The rows come from 6 hidden closed curves, with some noise, and rows from the same curve form a group. Each curve winds through 8 dimensions. The rows are also pushed far along 5 directions, which tell nothing about the answers.
In the rows, 128 means zero.
Known rows, each followed by its group:
[ 70 141 139 177 123 129 135 171 126 127 177 134 156 108 153  97 136 152] | K_527
[118 105 111  89 152 162 140 118 165 150 140 122 122 135 120  95 141 136] | K_279
[151 164 148 127 172 167 138 123 170 195 118 106  90 157 115  60  82 171] | K_235
[ 98 119 143  69 124 113 139 112 165 112 138 113 155 119 139 131 144 182] | K_235
[103 124 134 129 120 125 124 147 140 136 150 119 152 119 141 116 104 151] | K_751
[146 136 111 112 139 125 117 117 124 136 124 121 122 135 145 136 143 123] | K_279
[121  88 138  87 114 133  93 111 177 136  96 120 130 113 131 133 161 144] | K_751
[131  88 157  87 124  94 109 106 154 103 111 104 159 114 142 179 108 169] | K_235
[134 104 127 176 168 159 118 146 123 143  93 127 104 132 127 113  92 109] | K_751
[145 143  97 129 136 129  70 123 114 136 148 182 130 162 110 134 155  58] | K_527
[127 143 111 193 151 134  92 161  92 174 116 145  95 124 163 105 146  69] | K_437
[ 92  81 147 124 120 112 146 143 142  79 138 116 157  80 151 154 135 164] | K_418
[147 183  96 147 111 135 179 166  67 133 141 135 121 148 110 112 116  88] | K_418
[ 32  98 160 171 122 129 149 169 175  98 176 104 175  66 181 135 146 168] | K_279
[133  90 136 156 150 129 108 121 124  86  95 129 120 102 133 160  99 120] | K_527
[133 156 133  94  90 110 137 105 132 138 146 142 147 143  91 120 122 112] | K_751
[127 152 127 161 103 148 134 162 106 127 155 119 141 113 123 133 143 122] | K_418
[129 163 114 162 115 168 136 159 114 147 161 134 127 130 108  95 144 108] | K_418
[ 81 134 120 141 119 165 119 145 142 122 156 122 146 116 131 120 146 140] | K_279
[119 108 121  92 113 133  83  94 145 137 129 143 141 136 107 128 147 119] | K_437
[111 148 150 149 136 139 151 129 134 128 142 107 124 107 130 128  93 146] | K_235
[135 102 149 107 127 119 102 115 135 104 130 131 146 126 113 178 138 130] | K_527
[136 108 151 109 132 116 115 140 160 127 120 145 136 130 116 115 116 147] | K_279
[100 127 137 181 143 138 140 143 123 178 146 104 106 112 161  86  94 153] | K_235
[137 119 135 141 132 151  99 142 136 145 110 126 130 123 121 130 155 107] | K_751
[118 105 121 130 134 115  92 125 148  94 102 146 131 114 149 139 135 123] | K_418
[111 122 152 144 139 131 144 138 150 121 126 123 142 113 124 110  92 143] | K_418
[113 126 117  78 104 126 141  84 156 123 140 126 131 148 107 118 116 160] | K_279
[ 84 120 145 126  84  86 183 102 122  70 195 118 172 102 120 183  79 144] | K_527
[130 141 153 127 125 135 158 130 124 101 132 110 159 125 104 154 115 138] | K_751
[103 123 121 171 112 105 106 129  95  85 134 133 145 111 147 182  96  98] | K_418
[115 164 127 144 102 117 167 159 101 109 145 145 119 122 121 127 127 117] | K_279
[173 136 116 117 117 128 109 129 112 135  85 126 117 148 114 146 124 104] | K_418
[124 106 129 114 142 108  89 121 144 127 116 151 144 141 135 127 129 119] | K_751
[133  99 106 128 128 121 109 132 102 119 115 147 125 140 125 158 141  84] | K_235
[170 104 137 190 154 103  92 138  92 121 106 124 128 103 148 178  72  69] | K_437
[130 133 148 128 113 129 120 139 148 149 129 132 136 135 116 119 145 129] | K_279
[127 115 109 141 112 127 126 145 115 122 158 141 140 126 130 116 136 128] | K_418
[198 127 143 144 132 128 146 129 105 147 107 118 114 137  96 120  85 121] | K_418
[ 96 152 134 111  89 115 161 113 121 123 173 125 152 132 110 126 116 150] | K_437
[110 125 146 115 110 125 140 114 155 148 133 108 125 110 136 117 138 151] | K_751
[149 123 144 113 143 118 129  89 130 161 112 111 123 142 125 126 130 132] | K_437
[111 101 154 165 118 103 135 160 141  82 124 115 139  88 164 178 117 141] | K_527
[138 113 122 157 148 131 123 167 106 132 133 137 128 125 139 113 121 127] | K_418
[113 123 101 121 139 162 112 132 138 129 144 130 127 133 125 111 117 134] | K_527
[126 117 142 106 121  94 140  99 132 105 128 121 139 143 131 162 114 161] | K_437
[ 87 143 122 100 110 138 157 137 140 139 153 121 131 112 138 108 169 139] | K_235
[171 126 154 105 143  98 148  94 134 142  97 109 113 163 122 142  89 163] | K_235
[126 124 128 126 133 130 116 107 141 131 136 132 133 110 120 122 109 101] | K_437
[155 161 118 135 130 132 112 158 106 112 139 168 149 147  99 126 142  83] | K_527
[147 193 129 136 158 153 167 137 119 158 146 130 101 163 110  82 113 140] | K_527
[146  81 136 119 144 137  85 118 139 102  87 113 120 113 133 178 120 140] | K_527
[ 85 108 115 163 136 151  82 149 138 139 142 143 129 113 148 108 138 117] | K_437
[101 105 118 107 128 124 118  89 138 135 133 136 119 121 130 122 141 117] | K_235
[154 118 143 168 154 132  90 134 129 151 109 136 130 144 120 120  96 106] | K_751
[144 159 152  75 134 139 155  82 172 160 128 111 118 153  93  96 101 166] | K_235
[114 123 136 200 119 107 112 188  95 104 144 161 139  92 146 156 140  64] | K_279
[138 151 137 179 117 115 122 147  98 159 136 127 112 135 144 134 136 108] | K_418
[130 118 154 134 148 125 135 130 157 154 127 117 144 149 124  98  84 167] | K_751
[145 174 140  94 115 102 170  96 106 126 147 124 135 173 101 138 114 160] | K_437
[105 146 125 157 107 136 134 161 110 101 171 150 165 114 108 125 131 102] | K_527
[ 96 111 132 114 136 142 116 147 154 114 143 124 161 116 137 127 134 151] | K_751
[134 121 151 142 123  99 138 157 124 109 138 142 144 113 127 138 102 128] | K_279
[ 76 108 111 114 124 145 122 127 170 131 136 139 122 110 140  96 130 130] | K_751
[102 150 111 125 112 108 139 131 109 126 144 141 120 123 143 125 132 112] | K_437
[136 169 124 144 123 121 185 156  68 149 175 134 147 150 101 128 126  77] | K_279
[139 122 119 146 135 139 124 126 117 128 101 136 109 134 114 139 111  82] | K_751
[145 145 104  98 128 104 114 123 107 124 119 155 128 158 124 151 139  83] | K_751
[104 144 123  82 112 119 132 109 132 123 130 167 149 141  92 127 178  69] | K_418
[122 120 100 126 141 162 111 149 148 162 128 158 105 149 120  84 172  95] | K_527
[122  94 139 112 130 127 136 139 156 146 122 127 122 139 129 118 145 147] | K_527
[113 142 108 148 151 145 117 157 129 138 122 138 122 145 142  96 107 129] | K_418
[123 100 108 143 130 107 103 145 114  76 136 146 139  91 156 161 117 104] | K_279
[ 81 116  98  78 150 148 128 120 161 111 134 143 126 122 146 109 186 130] | K_437
[122 104 115 114 129 145 109 114 141 112 134 119 134 122 123 141  98 144] | K_527
[142 111 148 158 135 129 121 116 129 138 105 121 122 127 111 131  74 117] | K_751
[108  63 130 129 147 118  70 130 171  83 124 149 147  86 154 145 125 126] | K_279
[118 134 149 172 121 153 158 159 129 129 135  76 129 104 142 133  73 181] | K_418
[125  99 142 111 118 117 117 130 144 106 104 131 137 135 125 144 136 160] | K_235
[146  65 135  60 147 138  95  60 198 151  84 115 118 134 116 126 152 139] | K_437
[131  99 123 119 149 124 141 102 124 102 118 114 122 118 135 165 113 115] | K_437
[139 121  92 175 147 154  92 179  97 119 109 138 114 119 150 130 117  92] | K_527
[128 112 152 123 161 154 111 108 168 160 126  94 128 123 140 104 121 186] | K_235
[128 141 141 111 157 153 116 107 178 161 119 125 107 139 118  91 114 144] | K_235
[162 146 119 128 127 113 144 114 100 119 138 115 124 137 124 139  66 142] | K_279
[124 134 120  66 161 161 163  97 180 145 124 112 105 153 116  82 114 181] | K_437
[111 111 141 163 142 132 103 123 135 155 137 111 126 105 157 116 131 139] | K_235
[141 139 121 110 121 104 121 114 112 158 119 139 117 155 131 121 135 113] | K_437
[150 168 133 163 132 125 151 141  77 110 155 106 143 109 132 166 108 108] | K_279
[181 208 141  94 129 103 173 101  99 158 159 125 145 177  92 129 124 110] | K_235

New rows. What belongs after each?
[ 93  42 141  93 123 118 132  98 170  78  95 112 151 100 132 174 126 147] | K_751
[ 98 125 139  98  97  99 180 138 108  78 151 122 169 103 124 164 138 139] | K_418
[162 113 122 169 165 134  94 134 132 147 104 120  94 116 160 126 103 113] | K_279
[165 150 134 114 156 132 137 124 131 170 120 153 101 162  98  92 133  98] | K_279
[177 127 113 126 133 147 131 120 104 167 115 108 100 163 109 120  90 138] | K_418
[ 76 158 106 123 114 131 193 187 115 116 197 155 160 123 131  74 172 133] | K_418
[140 115 174 126 114  88 162 140 135 111 133 117 147 117 120 144  67 169] | K_279
[ 76  47 136 167 140 123  88 159 133  73 103 117 145  65 180 190 120 127] | K_418
[180 147 136  77 105  85 132  75 103 152 103 119 113 162 102 149  92 129] | K_437
[162 129 105 101 133 155 108 129 136 147 122 170 120 144  86  82 183  83] | K_418
[137  97 150 111 130 114 121 102 145 141 126 106 155 112 123 134  96 136] | K_437
[ 96 103 130 114 111 112 125 145 130 123 135 140 149 138 131 139 139 133] | K_279
[133  65 148 134 142 124 127  98 135 122 101 107 108 116 129 165  86 145] | K_527
[155 156 131 157 145 164 115 164 118 147  99 127 116 137 114 118 127 106] | K_751
[111 101 138 122 121  90 122 126 127 114 136 136 155 128 142 155 127 125] | K_279
[109 124 126 124 131 133 133 135 117 134 153 125 159 123 128 123 145 118] | K_437
[152 153 128 135 142 144 119 120 117 127 114 128 110 139 120 148 158 106] | K_437
[ 81  97 130 151 153 146 123 153 141 123 149 113 157  95 159 120 137 140] | K_437
[ 95  72 114 109 131 123  83 106 165  92 113 120 135  94 171 169 164 135] | K_279
[ 95 223  81  88 128 157 143 156 112 127 180 180 141 156 107  82 210  76] | K_751
[ 81 130 113 165 151 151 145 160 154 125 156 133 113 101 160  91 100 126] | K_437
[120 102 152 122 126 109 101 120 148 100 129 141 153 117 121 146 110 139] | K_279
[110  65 128 129 139 131  53  95 165 125  91 158 112 129 124 145 145  96] | K_279
[130 128 134 129 136 112 150 148 136 111 153 126 144 113 139 116  88 153] | K_279
[161 151 130  79 149 141 113 106 132 132 110 126 135 159  98 132 123 136] | K_751
[107 124 124 156 134 157 140 134 119 115 139 107 116 110 133 146 107 134] | K_437
[110  84 116 138 137 125  96 149 147 101 123 148 144 109 148 119 132 131] | K_418
[114 104 140 114 124 106 138 112 124 125 124 123 142 122 138 141 153 133] | K_751
[ 94 131 139 156 137 117 159 156 126 122 170 157 143 133 128 107 128 123] | K_527
[122 107 122 113 131 144 102 145 146 129  91 127 122 119 136 126 140 130] | K_751
[152 162 105 138 149 150  63 140 125 129 114 167 120 147 118 144 161  50] | K_751
[145 127 129 138 151 117 122 133 131 116 119 132 123 147 140 145 109 134] | K_437
[143 136 132 127 118 133 170 130 113 154 163 104 125 143 120 109 110 176] | K_418
[109 114 123  80  95 116  94  94 160 122 132 151 148 121 109 130 146 110] | K_751
[117 197 100  97 110 122 174 141 101 127 159 155 149 168 102  96 137 111] | K_418
[127 133 141  73 118 117 128  79 164 155 144 121 145 138 117 112 165 144] | K_235
[123 120 110  83 112 126 118 114 122 128 129 132 142 113 118 139 148  96] | K_437
[107 146 123 133  98 134 132 150  98 113 149 123 150 117 125 160 158 111] | K_418
[133 144 129 116 129 108 134 120 131 146 148 144 137 150 124 111 135 117] | K_279
[169 167 102 143 153 174 145 153 106 183 124 114  94 170 111  73  79 140] | K_527
[126 135 125  90  98 107 108 114 123 118 144 144 161 131 110 147 137 111] | K_751
[149 123 140 203 174 133 130 175 120 158 124 105 116 112 165 110  52 124] | K_437
[159  86 143 126 111 101  89  90 107  93 126 127 138 103 122 196 145 121] | K_418
[124 129 156 162 113 100 189 169 107 136 153 111 134 129 139 140  98 149] | K_527
[108 134 127 139 111 150 117 128 122 117 144 115 145 119 119 149 129 131] | K_279
[153  63 125 139 154 120  81 113 130 131  80 129 107 138 142 164 103 109] | K_235
[110 146 132  86 112 122 149 109 136 134 129 146 143 145  93 121 148  98] | K_418
[160 160 141 140 149 149 115 148 154 172 122 125 123 163 116  95  97 136] | K_751
[ 63 140 141  83  97 138 193 143 173  94 182 115 173 107 117 123 143 172] | K_235
[114 120 141 155 126 125 126 141 139 152 134 112 125 116 142 109  70 151] | K_751
[123 119 121 205 160 159 124 161  85 136 119 116  96 117 150 124 120 125] | K_235
[125 162 132  89 123 115 159 106 116 150 145 128 132 143 116 102 153 140] | K_751
[106  96 143  93 122 129 138 124 164 104  96 109 136 111 129 129  96 179] | K_751
[121 147 156 112 107 108 169 152 155 129 131 118 138 135 129 127 113 161] | K_235
[131 150 133  91 119 146 113 121 148 136 118 143 125 139  97 112 149 127] | K_235
[ 68 122 120 174 127 132 180 168  95 106 156 114 126 102 160 147 114 125] | K_279
[ 95 102 148 126 115 120 155  93 144 115 154 106 146 100 127 151 129 135] | K_751
[111 118 122 149 127 122 154 159 106 109 136 134 134 137 137 135 128 135] | K_235
[147 176 145  70  83 101 174 111 138 124 151 117 154 130  97 131 122 141] | K_437
[150 125 133 132 143 137 101 122 121 161  98 109  97 122 137 137 127 121] | K_235
[189 167 136 182 164 131 101 145  88 182  86 120  75 144 141 134 107  84] | K_235
[101 134 110  93  92 117 143 117 106  99 156 132 156  98 116 154 148  91] | K_437
[175  77 123  98 110 143  38  71 147 112  87 144 131 123  85 176 160  84] | K_418
[132 130  99 123 139 142 143 146 101 149 133 127 117 136 132 119 133  90] | K_437
[120 143 140 122 140 130 129 126 140 104 139 121 147  99 132 138 126 128] | K_437
[163 111 106 118 138 146 108 135 124 127  92 148 114 133 109 117 139  89] | K_418
[127 190 133 140 122 132 177 135  90 161 165 104 128 148 122  94  96 171] | K_527
[153 105 127 124 137 144 131 117 140 157 108 116 101 146 113 119 102 134] | K_527
[111 138 127  91 128 141 141  95 164 118 143 131 135 129 112 135 155 117] | K_751
[138 195  99 103 115 149 131 132 116 164 142 148 117 170 109  90 187 103] | K_279
[120 143 129  87 110 121 134 107 114  73 142 146 175 127  90 175 169  94] | K_751
[148 129 162 113 112 105 163 126 132 143 123  77 142 101 135 138  64 172] | K_437
[138 147 146 140 103 106 138 135 118 120 133 129 132 122 128 156 146 117] | K_527
[105 201 106  89 102 129 143 130  91 137 163 167 151 172  94 122 222  77] | K_279
[106  99 139 135 121 121  98 132 139  85 108 141 127 103 135 160 120 137] | K_279
[ 97  89 136 159 132 141 107 127 134 104 116 127 122 104 143 133 154 151] | K_235
[125 175 142 121 136 147 186 126 152 149 153 100 119 141 118 105  98 160] | K_751
[155 145 127 171 158 139 149 140  99 176 122 111 102 140 137 112 109 101] | K_437
[122 147 161 101  76  95 188 117 141 110 150 108 150 118 117 151 137 162] | K_527
[193 124 133 158 150 111  68 128 109 155  61 137  94 150 134 155 105  81] | K_751
[ 88 116 118 145 132 151 128 138 131  91 146 130 135 109 139 156 167 119] | K_437
[143 111 124 143 111 108 102 133 129 107 131 143 141 121 135 135 132 126] | K_418
[124 128 137 101 134 113 119 131 158 145 142 127 151 136 141 124 148 135] | K_235
[135 129  99 127 129 127  82 119 111 136 115 144 112 138 141 133 153  99] | K_527
[109 127 143 160 104 109 138 130 121 113 149 140 145 121 127 137 145 120] | K_235
[ 95 140 139  56 120 151 150 133 201 144 137 144 132 155 100  55 152 201] | K_279
[130  88 138 152 169 134  77 129 142 117 109 122 144  94 154 150 126 106] | K_437
[146 109 123 122 166 162  96 118 154 164 127 130 123 144 114 102 121 117] | K_279
[100  96 131 177 138 108 128 164 134 108 111 111 115  98 186 160  75 133] | K_751
[101 135 122  61  71  86 145  90 127  95 154 149 165 149 101 152 146 137] | K_279
[123 114 106  86 134 132  99 125 130 122 110 153 140 147 114 130 150 104] | K_418
[143 124 125 118 146 155 132 161 162 157 138 123 126 122 133  86 138 140] | K_279
[142 130 150 180 161 109 146 139 111 138 112 106 103 134 163 138  77 151] | K_235
